The rows of a group lie close to one hidden flat surface of 13 dimensions, which passes through zero. Surfaces can cross.
In the rows, zero is written as 128.
Known rows, each followed by its group:
[120  93 129 109 115  91 118 128 152 151 101 136  98 128 120 137 101 172
  97 151]
z_426
[154 129 130 139 129 134 135 147 131 165 113 143 152 106 138 135 122 120
 156 132]
z_176
[133 184 106 150  83 160  97  88 146 143  83  59  87 138 158 105 119  68
 106  76]
z_426
[137 104 105 176  94  96 110 130 126 141 129 159 111 165 145  79 125  87
 136 156]
z_126
[126 104 117 132 157 115 160 107 137 151 133 130 128  86 150  91 141  99
 131 128]
z_622
[148 137  92 118 128 148 126 109  90  84 110 150 123 115 127 106 149 123
 129 111]
z_441
[ 62  87 116 183 178 145 101  74 145 131 119 222 144 141 169 101 183  96
 112 172]
z_176
[122 144 135 144 133 147 125 114 110 150 102 129 144 121 129 163 109 112
 106 130]
z_126
[133 147 107 119 112 119 139 144 153 130 162 100 167 145 139 133 158 131
 113 116]
z_426
[125  69 147 146 149 141 109 105 142 126 145 160 147 191 101 121 129 164
 130 122]
z_176
[ 77 125 149 121 148 113 137 141 121  69 127 111  86 144 121 125 156 110
 117 149]
z_426
[156 117 110 118  88 124 119 163 106  99 143 129 118 111 125 113 139 166
 115 109]
z_622
[143 156 102 122  67  69 100 156 143 132 211 158 134 164 138 105  91 162
 143 152]
z_126
[135 106  86 103 130 133 133 123 174 179 105 108 143 127 121 109 168 142
 163 150]
z_426
[130  75 140 116 199 121 147  56 131 141 139 185 157 125 109 116  90 146
 122 116]
z_119
[102  98 115 152 155 131 146  86  88 120 172 151 119 111 132  87 146 102
 109 148]
z_441
[109 137  98 120 144 152 103  80 119 164  96 154 185 125 109 136 147 129
 140 131]
z_119
[103 118 145 125 166 128 131 129 146 128  91 168 113  71 159 146 139 141
 112 153]
z_126
[208 119 134 131 108 124 117 137 122 112 107 147 151 148 123 110  84 129
 140  44]
z_622
[123 171 120 150  68 113  78 123 133 143 185 140 132 129 150  89 118 131
 136 107]
z_176
[ 86 170 123  91 155 137 152  74 106 117 150 100  91  54 138 126 116 123
  90 121]
z_176
[147 118 138 125 127  99 132 185 133 113  56 166 130  94 151 140  87 104
 115  97]
z_119
[120 187  66 115 114 136 123 116 115  90 141 130 146 131 146 107 177  98
 138 131]
z_119
[162 150 147 150 131 152 143 146  92 109 117 127 149 118 140 173 137 131
 101 121]
z_119
[136 114 120 129 163 139 159 129  96 123  87 146 146 138 114 163 134 109
 130 167]
z_126
[195 110 102  98 146 173 146 113  92  96  60 117 172 119  90 126 167 139
 138  57]
z_126
[146 131 144  93 139 119 144 125 181 147  97  79  86 160 112 146  91 141
 157 145]
z_126
[108 115 160  99 152 113 127 155 169 105 113 122 127 151 110 148 141 159
 145 131]
z_441
[161  90 124 125 127 133 157 148 121 125 125 119 112 107 129 135 144 158
 107 141]
z_119
[128 148 144 115 163 135 144  90 105 139 172 141 199  94 115 131 125 134
 130  87]
z_622
[113 127 127 108 138 122 103 119 153 129  96 148 166 122 122 116 157 144
 134  93]
z_426
[108 119  98 120  90 106 109 122 115 101  69  91 104 174 106 140 168 143
  60 141]
z_119
[132 156 107  90 101 120 148 144 107 106 188  78 129 120 110 145 125 160
 101 124]
z_441
[131 108 120 116 138  72 145 142 159 128 103 128 164 151 132 117 151 110
 116 119]
z_622
[ 95 152 138 163 101 109 111 103 127 157 139  79  86 132 128  71 140  64
 164 144]
z_176
[148 124 120 137 102 106 128  80 105 173  67  79 137 144 101 126 106 105
  84 102]
z_622
[133 122 124 124 164 151 137  55 131 163 119 131 138 133 113 144 106 135
 117 131]
z_119
[ 89 143 136 128 154 149 136  96 131 141 130 112 113  96 144 133 137 108
 113 132]
z_622
[103 128 138 146 113 103 114 161 192 171 124 119 147 120 168 122 151 113
 123 120]
z_441
[143  95 161 162 144 146 131 131 107 140  79 127 150 146 106 146 129 106
 134 112]
z_126
[154 155 170 131 114 143 128 132 107 139 140  80 139 178  81 175  79 132
 150 119]
z_441
[146 140 106 138 143 105 163 153  88  99 142 175 160 154 134 161 123 104
 119 182]
z_426
[ 92 167 108 118 116 132 129 147  98  89 156 123 125 111 134 143 164 129
 110 156]
z_126
[120 160  95 103 112  85 155 154 143  99 202 113 131 121 160 104 134 112
 115 129]
z_441
[ 89  94 162 143 139 145 132 155 129 128 102 100 103 121 117 155 165 140
 113 160]
z_176
[127  81 145 130 127 143 141 143 128 129 117  93  82 139 104 139 132 155
 126 152]
z_176
[127 126 129 125 150 136 122 105 140 142 150 154 138 137 117 111 141 136
 180 152]
z_126
[152 177 139 110 102 106 122 107 119 122 152 113 119  83 142 102  67 123
 108  49]
z_176
[140 143 152 132  91 124 109 139 149 126 130  77  97 141 132 106 107 120
 128  78]
z_176
[168 146  78 127 112 117 139 134 145 164  90 119 171 162 135 135 130  89
 143 142]
z_441
[130 110 133 115 109 114 131 177 124  94 142 108 105 136 110  99 139 122
 158 116]
z_119
[116 117 155 150 128 145 116 127 118 127 132 109  99 152 109 124 133 121
 153 144]
z_441
[ 96 157 149 135 138 125 115 129 132 129  78 117 125 167 113 167 118  98
 138 159]
z_426
[139  76 174 128 146  88 131 129 140 117 125 160 125 123 129 124  79 157
  87  82]
z_426
[130 112 105 110 135 126 132 125 154 143 118 154 130 101 147 129 129 152
 113 136]
z_622
[146 141  59 112  95 118 123 143 115  99 141 150 116  96 151  68 154 110
 146 118]
z_119
[116 116  87  74 164 132 146  62 100 137 155 166 114 115  89 136 100 180
 139 196]
z_426
[101 123 105 109 181 100 179 146 167  99 124 136 147 115 170 131 174  91
 100 144]
z_426
[149 107  73  78 135 123 174 121 165 176  99  65 149 102 119 118 172 134
 134 131]
z_622
[137 117 146 122 157 136 162 144 131 138  78 107 138 111 127 163 126 107
 125 125]
z_622
[120 203  68  55 120 144 110 106 193 114 165 119 127 150 145 142 109 169
 132 121]
z_622
[146 139 124 147 145 169 118 110 134 134  84 151 147  84 166 119 133  95
 120  69]
z_176
[141 103 110 112 121 129 134 111 140 163 147  91 147 172  91 119 135 145
 147 133]
z_126
[136  96 130  88 181 111 165  96 100  71 152 163  88 141  98 104  92 131
 148 143]
z_426
[110 129  96 167 105 152  92 106 117 173  82 144 147 124 137 125 175 111
 123 162]
z_119
[ 97 215  98 132 100 135 100  84 108 132 141 119 133 110 152 134 124 101
  98 123]
z_622
[147 121 125 116 106  72 128 177 165 129 107 129 148 165 134 141 113 135
 113 125]
z_126
[131 128 148 162  96 117  93 121 129 183 135 140 146 153 122 146  83 143
 117 133]
z_126
[115 168 139 137 144 125 133 115 134 124 138 131 130 130 149 138 100  89
 124 117]
z_441
[140 106 122 105 159 118 174 118 132 164 171 146 149  72 142 145  89 156
 103 139]
z_441
[143 141 114 111 107 114 131 124  88  69 129 113  89 119 123 107 118 124
  95  96]
z_176
[ 96 136 137 140  75 124  83 159 106 125  95 124 150 119 114 162 163 171
  75 121]
z_119
[138 141 123 136 156 126 146  96  79 108 164 171 131 164 111 142  94 115
 147 184]
z_119
[122 170  79 105 138 172 101  67 110 161  99 158 195 122 106 167 152 160
 130 145]
z_441
[145 161 146 106 109  81 151 132  89 138 149  72 104 186  64 154  62 117
 171 190]
z_176
[151 104  90 158  87 120 106 136 123 157 101 155 164 133 145 115 161 132
 104 134]
z_426
[105 165 146  90 113 126 129 179 149  92 173 100 138 130 125 176 132 180
 105 119]
z_176
[137  54 177 169 113 117 141 187 191 217 159  89 121 101 146 100 133 135
 164 126]
z_441
[ 83 113 103 123 151 130 137 103  94 136 105 160 122 105 123 169 149 149
  87 209]
z_426
[173  74 124 132 103 119 130 124 142 147  83  93 110 156 111 103 111 122
 113  83]
z_126
[ 91 148 121 148  86  95  99 182 176 178 144 142 156 117 165 142 157 139
 127 173]
z_441
[158 119  98 146 110 145 140  97  59  99 105  91  96 136 103  82 155  78
 133 112]
z_622
[ 99  50 138 148 132 122 139 109 148 149 119 109  59  93 149 107 161 163
  61 155]
z_119
[107 167  88 159  45  59  88 168 111  71 146 130 153 203 148  97 153  80
  68 101]
z_126
[141 112 117 130  95 119 116 144 140 132  96 100 112 153 121 120 141 131
 124 125]
z_622
[102 142 124 136  97 126 113 153 126 132 114  94 114 153 115 152 157 132
 124 173]
z_176
[147 111 141 113 133 112 129 102 128 133 146 129 118 166  96 131  77 153
 131 126]
z_426
[ 62 124 164 129 164 142 108 146 181 113 137 150 118  78 165 111 184 138
 147 123]
z_441
[ 95  44 195 181 192 152 121 120 129 134 140 189 173 114 121  97 182 130
 156 107]
z_622
[ 74 159 111 117 106 170  80  90 142 148 116  83 123 109 116  89 164 111
 149  81]
z_119

New rows, each followed by its group:
[148 136 111 115 125 112 147 120 127 113 169 100 103 149 118  74 126  95
 176 122]
z_176
[110  77 134 144 130  64 136 158 113 142 144 183 154 103 128 102 158 138
 132 183]
z_176
[139 138  79  99 103 166 125 119  75 106 194 131 119  65 117  85 157 167
 150 122]
z_119
[105 130 116 119 132  92 134 116 142 119 134 133 135  82 164  93 150 112
  81  94]
z_622
[129 110 157 111 153  97 111 133 124 105  40 187 120 113 115 146  79 136
 118 110]
z_426
[133 120 135 141  98 109 127 136  87 140  97  98 117  95 109 109 147 116
 125 129]
z_176
[ 78 165 156 153 145 136 120 156  85  40 124 157 131 142 145 162 154  96
  92 129]
z_176
[136 135 105 127 108 124 114 131 120 176 125 147 185  91 125 129 156 152
 140 138]
z_176
[126 139 125 122 103 154 107 120 138 146 134  99 144  90 139 132 157 167
  97  87]
z_119
[150 104  48 114  85 128 130 109  94 121 184 117 140 124 114  57 190 148
 128 127]
z_441
[130  54 119 144 143 130 168 121 104 137 111 105 142 121 120 120 137 107
  65  94]
z_126
[151 171 135 154  87 114  70  95 119 151 155 189  96 150 135 115  47 146
 167 157]
z_126
[130 138 106 120 144 126 122 123 164 155  84 161 143  97 159 116 129 109
 151 127]
z_426
[147 143 141 116 105 110 138 167 108 121 132 113 133 120 117 167 101 149
 113 133]
z_622
[116 106 120  99 174 131 134  75 132  96 125 162 145 137 122 138 123 158
  77 101]
z_176
[128 101 124 159 112 124 107 124 121 133 147 143 144 114 134  68 169 117
 139  99]
z_622
[125 148 129 112 126 122 106 155 145  83 120 139 149 137 126 108 193 146
 164 115]
z_126
[115 106  92 111 131 193 125 101 154 150 121 119  90  86 149 138 148 175
  94 133]
z_176
[118 139 117 125 153 137 138  94 106 138 155 156 159 112 123 132 127 133
 133 141]
z_622
[150  86 148 148 113  95 140 130 137 165 144 103 130 109 132  69 125 107
 136  87]
z_622
[103 145 143  96 148 103 148 191 169 102 211 164 123  61 174 115 151 163
 163 156]
z_126
[ 56 141 147 160 110  81 134 130  96 195 149 114 132  79 132 165 135 129
  78 221]
z_622
[ 86 103 174 150 106 120  91 180 124 136 100 154 141  64 141 143 144 161
  92 101]
z_119
[ 69 129 128 130 112 128  81 117 156  87 173 176 110  91 182 118 137 182
  36  87]
z_176
[132 100  97 136 126 141 125 137 147 136 101 143 108 137 142 110 157 122
 148 162]
z_622
[ 96  85 145 105 104  58 110 157 156 172 140 156 131 147 102 164  87 208
  96 184]
z_119
[116 170 148 161 130 135 127 150 141 139 139 116 138 133 149 115 139  64
 186 134]
z_176
[142 136 116 139 151 151 122 109 103  92 130 190 117 136 139 123 104 111
 144 130]
z_622
[114 137 133 123 127 164 156 111  58 121 181  71 105  78  96 119 160 137
 134 144]
z_622
[110 112 138 156  96 124  86  98 143 140 144 113  92 193 110 101 115 137
 121 133]
z_176
[136 147 130 130 149 127 125 121 192 141 111 138 114 124 165  90 130  88
 181 116]
z_126
[172  83 132 139 131 133 143 150 114 117 127 159  95 145 125 136  91 139
 138 152]
z_176
[144 109 122 136  88 174  81 100 125 123 120 105  86 153 104  96 133 160
 133  88]
z_622
[144  95 147 151 135 123 135 115 123 121 144 134 117 146 127 108 129 132
 122 121]
z_119
[148 131  99 103 152 132 172 133  94 151 119 121 166  79 109 127 170 118
 173 164]
z_176
[132  74 180 130  85  66 100 198 176 150 141 126 102 164 105 130 117 207
 147 162]
z_126
[136 113 107 123  86 121  84 137  98 147 112 158 138 142  88 101 103 134
 175 127]
z_119
[ 95 154 161 142 168 142 152 121  70  87 109 117 121 120 113 152 138  75
 137 147]
z_176
[116 136 144 129 104 130 124 152 120 104 143  72 110 139 109 119 156 129
 128 112]
z_622
[120 195 117  81 198 116 170  57 171 159 187 103 176 168 109 119  98  78
 209 140]
z_176
[120  86 169 132 174 111 162 157 126  75 133 141  92 161 122 128 119 106
 146 151]
z_622
[139 147 162 150 122 104 112 145 134 150 141 153 175 125 140 140 100 123
 132 103]
z_622
[141 131  91 117 154 123 137  34  93 139 152 163 142 139 110 101  94 119
 123 135]
z_622
[138 104 127 113 159 196 137 113 134  73 136 103 113 143 117 116 162 139
 131  71]
z_176
[125 140 126 160 125 167 120  56  78 145 149 124 112 135 121 159 128 158
  79 166]
z_119
[108  95 141 118 159 115 136 135 130  88 123 168 121 136 128 139 132 147
 105 142]
z_622
[135 104  77 129 105 146 156 129  66 118 118 103 146 104 118 140 152 118
  57 119]
z_126
[135 137 120  91 164 148 143  91 154 146 107 117 135 107 125 132 111 130
 141 104]
z_426
[129 119  72 117 103 123 109 150 133 102 105 168 146 119 149 112 183 152
 108 133]
z_622
[142 142 108 112 108  77 123 114 152 154 135 107 179 175 113 107 132 121
 132 110]
z_622
[130 147 164 102 124  75 165 131 113 141 148  57 118 126 102 161  71 128
  91 121]
z_622
[ 82 163 184 124 151 119 138 130 132 163 125  97 161  91 118 178 122 123
 127 138]
z_176
[145  76 126 159 125 120 167 182 121 165 179 141 148  76 160 112 123 109
 124 131]
z_126
[172 106 138 222 100 156 112  91 116 161 146 136 107 134 173  98 150 123
  99 134]
z_119
[141  78 164 157 116 122 126 189 115 138 121 164 154  34 153 113 161 158
 114  86]
z_176
[160 115 104 123 135 125 183 131  77 107 107 115 106 107 129 148  99  99
  83 135]
z_441
[127 127 151 147 147 149 128  84 131 154 157 118 113 112 130  86 112 100
 166 103]
z_176
[105 132 126 140 102 110 109  83 147 155 196 104  75 166 128  85  82 116
 131 144]
z_126
[171 112 129 168 121 146 131 117 110 127 137 121 132 169 122 107 146 111
 153 127]
z_119
[150 126 109 134 116 129 139 112 101 147 118 128 112 109 129 122 108 115
 124 145]
z_622
[135 116 130 161  93 100 115 128  97 142 111 137 121 131 124 119 117 121
 102 140]
z_622
[102 166 131 125  92 145  73 105 114  85 129 130  85  94 137 102 158 167
 111  97]
z_126
[120 173 156 113 127 178 104 114 115 144 149 113 142  88 115 165 124 176
 141 111]
z_126
[139 101 124 132 160 136 155 136 129 123  98 153 119 107 145 133 127 110
 127 139]
z_176
[106 140  91 139  89 104 118 161 108 119  98 130 110 110 145 124 171 112
 105 178]
z_176
[158 169  68  85 103  71 169  86 117 190 165  87 163 110 115 121  95 121
 113 146]
z_622
[107 135 143 155 127 107 135 170 120 148  99 134 150 134 133 165 149 102
 130 184]
z_622
[106 143 135 169  72 103 102 107  88 154 174 105 103 104 130  90 123 118
 102 130]
z_622
[107 126 171 141 116 146 100  74  85 140 208 120 111 104  95 100 101 172
 127 100]
z_176
[133  93 147 143 140 132 140 157 160 158 101 130 110 117 146 133 121 116
 146 146]
z_622
[140 120 117 151 111  69 135 153 135 154  78 144 149 152 141 133 122  89
 116 162]
z_622
[123 153 147 160 152 136 141 124  91 114 131 132 129 129 130 111 133  59
 174 140]
z_176
[124 145 138 118 109 122 115 165 181 143 113 101 144 140 143 150 140 139
 123 107]
z_176
[106  92 119 114 161 140 129  60 133 110 136 102 120 172  88  66 166 113
 147  97]
z_119
[111 159 148 105 168 159 145 134 166 138 116  86 157 126 122 159 158 115
 165 120]
z_126
[ 94 132 123 151 136 158  97 104 154 120 103 153  95 107 169 108 144 109
 112 113]
z_622
